The rows are grouped in 3 ways, from coarse to fine. Each group lies inside one group of the grouping before and may be the whole of it. The rows also spread widely along 11 directions, which tell nothing about the answers.
Some rows, each with its group in each grouping after it:
[  8  16  -7  -9 -35   1 -11  20  28  -9  -8   5   1   9  -1 -13   2 -11
   1   8   0   3   4   7  -3 -10  15  -1  -3  -9   9 -26 -11] => Folu situ Q_709
[ 11  -3  -8 -12  -9   2   4  -2  12 -11   6  -1   8  20   6  -5   1  29
  11 -14  -1  -2   0  -8  11  -3  -1  -7   5  -9  14  -6 -19] => foreg Buno Q_469
[ -6  23  -2   2   6  -2  -1 -10   2  -6   4   0 -15   7   1  -4   3   6
   0   3 -15  24   8  10 -24  14  -4   0   6   2  -9  13 -17] => Folu situ Q_321
[ -3  -3  -1  -6 -18  -9  -2  -9  16 -15  -4  -5  11  15   9  -8  -4  27
   1 -20  -1  -7  -6 -24  12 -10   7 -13  -8 -14  13   1  -1] => ger vuso Q_944
[ -7  13  -9   5  14  -4 -17   4  -3  -7 -16   7  13  -1  21 -13   3  -5
   0   3  -1   7   7   4  15   7 -15   5   2  20  10  17  -8] => ger pomef Q_425
[  1  -1  -9  -4  14  -2   7 -11 -11 -19  -3  -5   3  30   8   0   4  17
  12  -9  -1  -5  16 -10  16   7 -15  -6   3 -10   3   8 -10] => foreg pode Q_635
[  1   8   8  -3 -12  -5  -4   6   4 -10  -9  -2  10  10  10   5   6 -18
  10  10  -5   6  16  -3  -9  -1   1  -6   6  -3  -5 -12   8] => ger mogi Q_744
[ -1  -5   0 -11  -7 -10   4  -8   6 -22 -11  -7   7  11   6  -8  -1  38
   2 -15  -2 -15 -14 -25  28 -14   5 -16 -12  -7  19  10  -9] => Folu vas Q_931
[  0   8 -13  -9 -24   3   4  -2  22  -8  -4  -5  -5   9   2 -15  -1  18
   2  -3   6 -13 -12  -6   0  -9  14  -1 -13  -8   0 -14   2] => Zon zusu Q_921
[-11  -1   5  -3  15   0  20 -12 -24 -29  -4 -22  21   5  20   3  -2  21
   1   3 -11   3  -4 -22  11   7 -15  -8   3 -11  -8  24 -12] => foreg Buno Q_228
[  9   6   7   3  -4 -19 -26   1  28  -8 -13  11   1   3   9  -7  -1  -6
   6 -11  -4   9   2   1  10   1  12 -31  12  19  26 -12   9] => Kibas Vofo Q_590
[  4  12 -21  -4   1   7   2   7  -3   8  -5   6  -3  30  16 -11   8  16
   1 -12  -3  27  11   5   8   2 -18  22 -14  -7   2  19 -14] => foreg rovo Q_979
[  9   9  -9  -9 -29   0  13  10  22 -16  -3  11   6   2  -9  11   1  -7
  12  15   8 -14  -2   1  -9 -11  19 -13   4 -12   4 -29  -4] => foreg rovo Q_797
[ -9  26 -11  -4   4  12   2   8  -5  -9  -9 -11 -18  10   2  -7  10 -22
   7  24  -7   8  18  17 -25  19  -9  13   2   3 -25  -2  -3] => Kibas vusu Q_332
[  5  18  -4  -8 -14  -6   2   1  17 -13  -9  12  -3 -12   4  11  -2  -9
  16   7   4  10  -7   9 -12  -1  14  -8   2  11   9 -18  -5] => Zon Lirim Q_708
[ -3   8  -7   7   6  -3   6   1   2 -17 -16   3  17  -3   5  -5  12 -14
   5  20   8 -28  -4  -7  10  -5   5  -4  -4  10  -4  -6  26] => Kibas vusu Q_457
[ -6  16  -1  10  -2 -14  -2   1  10 -19  -1   3  23  -7  12   5  -3 -21
  -4  13  -3   8   4   4 -11  10  15 -16  15  -2   3  -6  -2] => Kibas Vugut Q_836
[ -1   7  12  -8 -17  -9  -5  -4   8 -22 -21  -8 -19  20  -8   2   4  -1
   4  -2  -8  -3   8 -12  -2  -6   8 -26 -16  -7   1  -5  10] => Folu situ Q_67
[ 10   6  -7   1 -12  -9  -4 -17  25   7   4   6   2  12   9  -8  -1  30
   8 -24  -1  13 -12  -5  -1  -5  12   1  -3   3  18  -3   3] => Zon Lirim Q_600
[  0  13  -9   8  -2 -12  -8  -7   9   1  -5  13  -7  25   3  -2   0   4
  -4 -13  -2  12   9   5  -4  -2   4 -10  -4  -6   6   9   2] => foreg rovo Q_531
[ -8   2 -16  -9  -4   5   7   8  -6 -23 -19   2  10   8   5   0   9   0
   8   8   8 -27   5 -11  24 -10  -7   3 -16  -3   0   0  -1] => ger mogi Q_825
[  8   7   4 -13  -7   2  -8  -2  17 -22  -1  -6  -9   9  -1  -2   1  11
  17  -6  -7   4   7   0  -6  14   5 -23  15   5  10 -14 -19] => Kibas taba Q_350
[ 18   5   8 -10 -15  -4  10  -8  19  -7   6   7   5  -3   0  12  11  11
  21   1  -5   6  -5  -4 -19  -4   9 -14  13   5   6 -15   0] => foreg Buno Q_528
[  3  12  -7  -6 -22 -10  -1  -1  22  -8   2   2 -10  20   1   3  -2   1
   7 -13  -3  15  10   3 -16   1  13  -9  -3 -17   6 -21  -9] => Zon zusu Q_921
[ 10   3  14  -7 -19 -12 -20   3  21  -8 -11   1  -3  18   6   4   2 -14
  15  -9 -11  19  20   0  -7   3   8 -20  10   6  13 -18   2] => ger pomef Q_425
[  2   4   5  -5   1   2  16  -4 -11 -16 -13 -12  10  14  18   5   5  -3
  14   2  -3  12   8 -10   6   2  -7  10  -9  -5  -3  -3   9] => Zon Lirim Q_708
[-10  -6   3 -14  -4   6  15   1 -11 -34  -5 -23  22   4  16   1   1  17
   9   7  -6  -5   1 -20   8   3  -9  -2   5 -11  -6   3 -16] => ger mogi Q_825
[ -8  14  -6  13   7 -14  -2 -15   8   0   7  -3  -3  12  11  -5   2   8
  -4 -13 -10  29   4   3 -26  12   4  -1   4  -1  -5  15   3] => Kibas vusu Q_332
[  6   8  -5 -15  -4  20  10   4  -8  -9  -3 -24   0  25  10 -13  10   6
  15  16  -5   1  14  -1  -2  10 -16  17   9  -8 -17  -5  -8] => foreg pode Q_635
[ -6   9  11  -8 -18 -13 -16  -1  14 -10 -13  -1  -4  -3  13   2  -4   5
   3  -6 -11  25  -7  -6 -14  -3   7 -20  -1  10   8   8  -1] => ger mogi Q_744
[ -5  -5  -8 -22 -27   0   5   5  15 -31  -5 -10  14   9   5  -4  -8  24
   8  -9   2 -14  -7 -22  17 -10   7 -11  -6 -21  14 -11 -26] => ger vuso Q_944
[ -7   9  16  -7 -12  -2  -9   5   8 -28 -19 -24  -7   6   0  -6  -2 -20
   6  18 -10  -6   9  -4 -16  11  12 -27  12   2 -13 -17  10] => Kibas vusu Q_332
[ -9  23  -5   1 -36 -10  -4   8  19  -9  -5  -1 -14  18  -9   6  -9 -18
 -10   7  -5  15  11   8 -38   0  24 -20  -2 -22 -15 -16  -2] => foreg rovo Q_979
[ 11  11  -8 -18 -17  13   4  23   5  -9 -11  -2  11   8  12  -6  10  -6
  12  15  -1   5   8   3   4  -3  -9  10   1  -3  -1 -12 -16] => foreg Buno Q_528
[ -2   1  -4   4  12   2   4  -3  -7 -16   3 -21   8  34   8 -11   5   0
   7   1  -9  -3  28  -3   0  20  -8   3  15 -15 -10  -7  -2] => Kibas vusu Q_332
[ 10   8  -1  -9  -5  14  -2   5   7 -12 -11  -6   3   6   2 -21  12   8
   9  17  -1 -25  -3  -2  15  -3  -4   7   1   9   0  -9   2] => Folu situ Q_709
[ -8  17  -1  27  12 -13 -22 -16   8   6  10  -8   8  21  16 -24 -13  10
 -17  -6  -5  15  12   9 -15  18   0 -11  27   2  -6  14   0] => foreg pode Q_635
[  2   3 -13 -14 -21   4  13   9   9 -19  -2  -4  15  15   5  -1   1  14
   5  -1   4  -8  -2  -9   9 -11   5  -3  -7 -19   3 -11 -16] => foreg Buno Q_469

New rows, each followed by its group in each grouping:
[  6   7  -2 -17   3   3  -3  -5   9 -25 -18   4 -24  -2 -12   3  10  -3
  28  11   0 -28   0  -1  -1   6   4 -23   6  22   3 -15   3] => Kibas vusu Q_332
[  1   2  -8   5   5 -11   8   4  -4 -21 -14  17  21   8   7  12   1  -8
   3   4   9 -10   7  -7  24  -9   1 -15  -3  -7  16  -1  -1] => foreg rovo Q_797
[ -8   7 -17 -23 -11  -1  -1   8   6 -25 -12  -2  -2  15  11  -1  -2  18
   5 -15  -6  13  -3  -7  17   5   0  -7 -15 -13  16  10 -30] => Kibas Vugut Q_836
[  4  -5  -4 -12 -10  -2  10   5  -2 -23 -16  -2   9  24   6   5   3   8
   8  -7   0  -5   6 -17  23 -10  -1 -10 -14 -15   9   0  -4] => foreg rovo Q_979
[  7  15   2  -8  -6 -13 -19  -8  22  -4 -16  26 -23  -1  -4  12   8  -6
  21  -9  -3   3   6   3  -9  -4   5 -26  -2  19  19  -9   4] => ger vuso Q_944
[ -4  11   1  -2  15   5   3 -28  -4 -18   0 -13 -15   4   1  -7  -3  21
  13   6  -3 -16  -4   0 -10  19  -3  -9  15  11 -12   0  -3] => Zon Lirim Q_708
[-17   7 -10  -4  10  -1  -3   3 -16 -23 -11  -9  10  15  18  -5  -1   1
   1  -1  -6   7  16  -5  16  12 -19   5  -2  -5   0  15 -24] => ger pomef Q_425
[ 11   3  12  16   4  -4   0  -5   3  -4   3  -9  19  28   6 -10   9 -13
   2   5  -9   1  26  -4  -1   3   3  -2  12 -11  -5 -13  19] => Folu situ Q_321
[  8  18  -4   7  -1   0 -11   3   7  10  -4   6   1  21  13  -7   6  -8
   2  -2  -5  24  17  13 -10   3  -7   3   4   4  -1   1   1] => foreg Buno Q_469
[  0  15  12  -2  20   4  -7  -3  -8 -22 -11 -12 -10   5   7  -2   6 -12
  13  13 -12  10  19   7  -8  26 -13 -15  18  14  -6   1  -9] => Kibas taba Q_350
[ 14  14   9  10  22  -5   6 -22   0   8  14   5   5   0  13   4  13  11
  14   1 -14  23   5   8 -27  16 -13  -1  27  19  -5  11   2] => foreg Buno Q_528
[ -8  18   6  -1  20   2  -5 -20 -12 -17 -16 -12 -24  16   0   2   9  -8
  11   9 -15  -7  16   2 -12  25  -9 -19   7  10 -16  10  12] => Kibas Vugut Q_836
[  2   3   4 -15  20  14  -4  -5 -14 -21  -8 -15   0  13  12 -11   7  12
  21  10  -8 -13  17  -7  15  20 -29   1  20   7  -2   2 -21] => ger vuso Q_944
[  3  24  -5  -1  -3   0 -12  -2  13   4  -7   7 -11  -3  11  -8  -1  -3
   9   4  -2  25   0  17 -16  10   1   6   6  19   3  -4  -5] => Zon Lirim Q_708
[  6   9  -2  -4  16   4   0  -8  -9  -7 -10  -3 -10  20   7 -12  13  19
   9  -6 -10   8   8  -3  13   7 -20   8  -9   6   4  18  -9] => Folu situ Q_67
[ -9  21   6  -2   2  -3  -2 -11   0 -13 -16  -9 -12   2   9   2   6  -4
   2   6 -14  14  -5  -2 -16  11   2 -11  -7  10  -9  17  15] => Kibas Vugut Q_836
[-15  16 -16   6  -4  -2  -5  15  -7 -12 -18  -8  17  28  21 -11   1 -18
 -15   2  -4  14  17  -1  15   6  -4   9 -18 -19  -4  10  -2] => Kibas Vugut Q_836
[  9  -3   0 -19  -6  10  10  -3   1  -9  -9  -9   2  21  11  -2  15  19
  21  -6  -5  -2   6 -17  13  -5 -15  12 -11  -7   4  -2   0] => ger vuso Q_944
[  9  13   4   2   2   3   4   8 -10   1 -11 -11  16  18  27  -3   8 -20
   8   7  -8  36  22   3  -1   8 -13  26  -4  -4  -4  -4   7] => Zon Lirim Q_600
[-16  11 -18  -9 -13  -4   4   9  -2 -23 -23  10  -4  13  -1  12   6 -13
   3   3   7 -13  12  -6   9 -12  -2  -7 -25 -11  -1  -1  -3] => ger mogi Q_825
[  3   3  -9  -5  -5   8  22  11 -10 -16  -4 -10  32  11  18   0   8  -3
   4  12  -1   1   6 -11  14  -7  -7  14  -6 -20  -6  -2  -4] => foreg Buno Q_228
[ 10   9  -2   6  -5 -12   1 -21  18  10  -3  12 -10  19  -5  -4  13  22
   6 -14  -3  -7  -4  -7  -2 -14   9  -4 -14   3   9   3  25] => Folu vas Q_931
[  6  -2   0  -8  -4   7  15   9   0 -13 -12 -19  22  11  17 -10  13   2
  10   8  -3   3   1 -15  11  -3  -4  15  -7  -4  -2  -1  14] => Kibas vusu Q_332
[  5   9  -4  -8  -3   3  24 -16  -4   1   1  -7  -4  12  13  10  17  21
  14  -6  -8  25  -8 -10 -16  -7  -9  16 -16  -3  -8  21  14] => foreg pode Q_635
[  2  14   4 -25 -31  12  11   3   8 -21 -19 -11 -22   5 -13  13   9 -10
  17  20  -5 -15  -3  -7 -19  -9  10 -19 -14  -6 -19 -19  11] => foreg Buno Q_228
[ 12   6  -2   1 -10 -11   3 -19  23   1   6  14 -12  18  -9  11   2  20
  13 -17  -3   9  -2  -1 -18  -4  14 -22   5  -4  11  -5   6] => foreg rovo Q_797
[ -5   9  -7  -9  -5  10  26  -9  -3 -18  -7 -18  -6  16  -3   0  16  -1
  12  15  -4 -21   3  -9  -6   1  -3   8 -10 -12 -23 -10  19] => Kibas Vofo Q_590
[ -9  17   1  15  13 -15 -18   2  -1  -8 -23   3  -3  12   8  -4   4 -34
  -4   7  -4   7  20   6  -4   7   1 -15  -2  12  -2   3  21] => Kibas vusu Q_332
[  6   3  -2 -18 -15   6  23   6  -7 -17 -20  -4  -6  20   2  15  15  -1
  15   3  -3   5   4 -14   6 -13  -4   2 -27 -13  -5   1  10] => foreg rovo Q_979
[ 10  18   6 -10 -24 -11  -3   4  21  -5  -2   7 -14  12  -6  12   4 -11
  13   1 -11  26  17  10 -30  -1  15 -12   6 -10   6 -22 -10] => Folu vas Q_931
[  6  19  -7   9 -17   4  11 -13  19   6  12  -2  -8  12 -12 -10  12   6
   2  12  -3  -9   1   8 -32  -1  12  11   1  -8 -18 -12  15] => Folu situ Q_67
[  3   6   9 -12 -18  -8 -10   3  16 -24 -17  -4  -1   1   8   1 -10   0
  12  -2  -1   7  -2  -5   3   1  15 -25   4   5  16 -18  -7] => Zon Lirim Q_708
[  3   5  18   5  12  -8 -21  -9   0 -19 -12 -12  -5  17   2 -14  -1   6
   3   0 -11  -5  16  -4   9  15  -4 -28  16   9   6   2  -4] => Folu situ Q_67
[  2  19 -11  -2 -23  -8  -6  -1  33  -4   7   7 -11   8  -5  -1  -1  -5
   7  -3  -4  11   5  14 -27   7  18 -12  13  -3   3 -24  -8] => Kibas Vofo Q_590
[-10  27  -7   4 -20   1  -4  13  11 -11   1 -11   8  -6   8 -17  -6  -4
 -15  21  -6  18  -3  12 -22   7   8   8   8  -7 -11   1 -23] => Folu situ Q_67
[ 14  17   3 -14 -29   6 -13   5  27   1 -12   1 -22  15 -10  -6   8  -6
  14   9  -5  -8   5   8 -20  -4  11 -17   5   7  -7 -26   7] => foreg Buno Q_528
[ -3  21 -12  15   8  -8 -11 -10  22   4   7  11   7 -16  13 -16   1   8
  -3   3  -1   9 -15  13 -11   8   6  -1  18  23   6   7   2] => Kibas Vofo Q_590
[ -8  17 -23 -12  -2  15   8   0   0 -11   4 -12 -16  22   5 -10   6  23
   5  -7  -7  19   6   5  -8  17 -14  15  -9 -11  -7  12 -31] => Kibas taba Q_350
[  8  17  11  -8 -15  14  -9   7   8  -7  -5 -19  -2  11   5 -12   2 -13
   8  24 -12   4  12   8 -20  12   0  -9  22   2 -18 -18  -2] => foreg Buno Q_228
[ -4   8  -5 -20 -11  19  21   5 -11 -20  -4 -27   4  14  10  -5   3  14
   6  12 -11   3   1 -10  -3   5 -11  10  -3 -18 -19   5 -17] => foreg Buno Q_228
[-11  14  -5  -2 -19 -15   1  12   4 -19 -12  -1  13   4  16   7  -8 -12
  -9   1  -1  30   2  -4  -7  -6   9 -11  -9 -14   4   5  -8] => foreg pode Q_635
[ 15   7  -6 -13 -10   4   2   0  10  -6  -9   7 -11  27  -8   3  15   1
  20   1   0 -16  17  -1   1  -3  -3  -8   1  -5   0 -21   2] => foreg Buno Q_528
[ -1   7  -2  12  26  -5  -8 -13 -12  -3 -13   6   5  19  13  -5  11  -5
   7  -1  -1 -10  21  -7  17   4 -20   0  -2   9   1  11  15] => ger vuso Q_944
[  0  12  -4 -13 -29   7 -10  15  11 -11 -19  -9  -7  25  -1  -9  -1 -10
   1   8  -3  -6  10  -2   2  -6   7 -14  -7 -12  -7 -17   0] => foreg Buno Q_228
[  0  11 -11  11   8   0   9 -10   1  -5  16  -2   9  23   3  -5  -3  10
   1   5  -3   0  16   8 -14  15  -3   2  24 -15  -9  -3 -13] => foreg rovo Q_797
[ -9   9 -17   4   8  -7   2   0  -9 -13  -8   4   4  24   7  -8   4  12
  -7 -10  -2   7  12  -4  20   1 -13   7 -18 -15   8  19 -18] => Folu situ Q_67
[ -7   8 -30 -11  10   4  28   6  -9 -31   4   5  12  -2   2   9   9   1
  15  13   7 -13   7   0   5   9  -8  13   2 -12  -1  -4 -31] => Kibas vusu Q_332
[ 18  -1  -3 -20 -10  12   4  -3  11 -11 -11  -4 -14  25 -10 -11  18  25
  22  -4  -2 -24   2 -11  19  -7  -5   1 -11   0   9 -11   0] => Folu situ Q_67
[  4  -1  -9   0   1  -7  -7  -4  16 -18  -5   5   6  16  -5  -7   4   7
  12  -4   4 -27   7  -5  11   4  10 -20  11   2  12 -18   2] => Kibas vusu Q_457
[ -5  11   2  -2   8   3  -2 -18   0  -6   2 -11  -7  10   8  -9   2  17
  10  -1  -9   0   6  -4 -12  13 -11  -2  11   2  -7   8  -6] => ger vuso Q_944
[  8   5  10  -2 -18 -13  -6  -6  23  -8  -3  12   0   1   0  13   6  -2
  15  -6  -5   8   5  -3 -18  -6  16 -24   8   8  12 -14  11] => ger mogi Q_825
[  3   5 -10 -10  -4   1   4  16  -2 -26 -19   7  12   9   4  -2   9  -8
   7   7   3 -15   9  -7  30 -10  -6   1 -15  -7  14  -8 -11] => Folu situ Q_709
[  7  15  -2  -5 -19  -6   5   1  19  -3  -9  14  -8   2  -3   6  12  -1
   6  -1  -4  14  -6  -2  -9 -15  12  -3 -19   2   8  -2  10] => Folu situ Q_321
[  9   5  -3 -13  -2   0   9  -8   1 -24  -1   0  -7  13  -7  14   2  -2
  28   4   0 -13  17  -1  -2  11   2 -10  11  -8   3 -30 -15] => Zon Lirim Q_600
[  1   7   6 -13 -21  -1 -17  -1  16 -20 -18  -7 -19  20 -10  -4  -4   2
   7   0  -2 -22   5  -6   0  -4  12 -38   0   0   0 -17   2] => foreg Buno Q_469
[  6  16  -2 -13 -15  12   6   1   8  -2  -4   0 -15   6  -1   9  18  -8
  21  13  -6  10  10   8 -28   1  -4  11  -1   7 -14 -10   6] => ger mogi Q_825
[  1  15  -1  11  10  -2  -7   4   7  -8  -8  -2  17 -11  13 -14   6 -17
   2  21   1  -3   0   7  -4   8   2   0  16  20  -3  -3  13] => Kibas vusu Q_332
[  2  -1  -4  -6  -7  -6  18  -2   6 -14   5  -8  21   6  22   1  -1  21
   5 -14  -4  24  -5 -13   3  -3   0   8  -5 -15  11   2 -11] => Zon zusu Q_921
[ 11   4  15   2  16  -2   3 -13  -6 -12 -16   2  -1  -2   6   6  11  -2
  16  11  -6  -6   0  -6   2   1  -6 -18   8  21   1   7  20] => foreg rovo Q_979
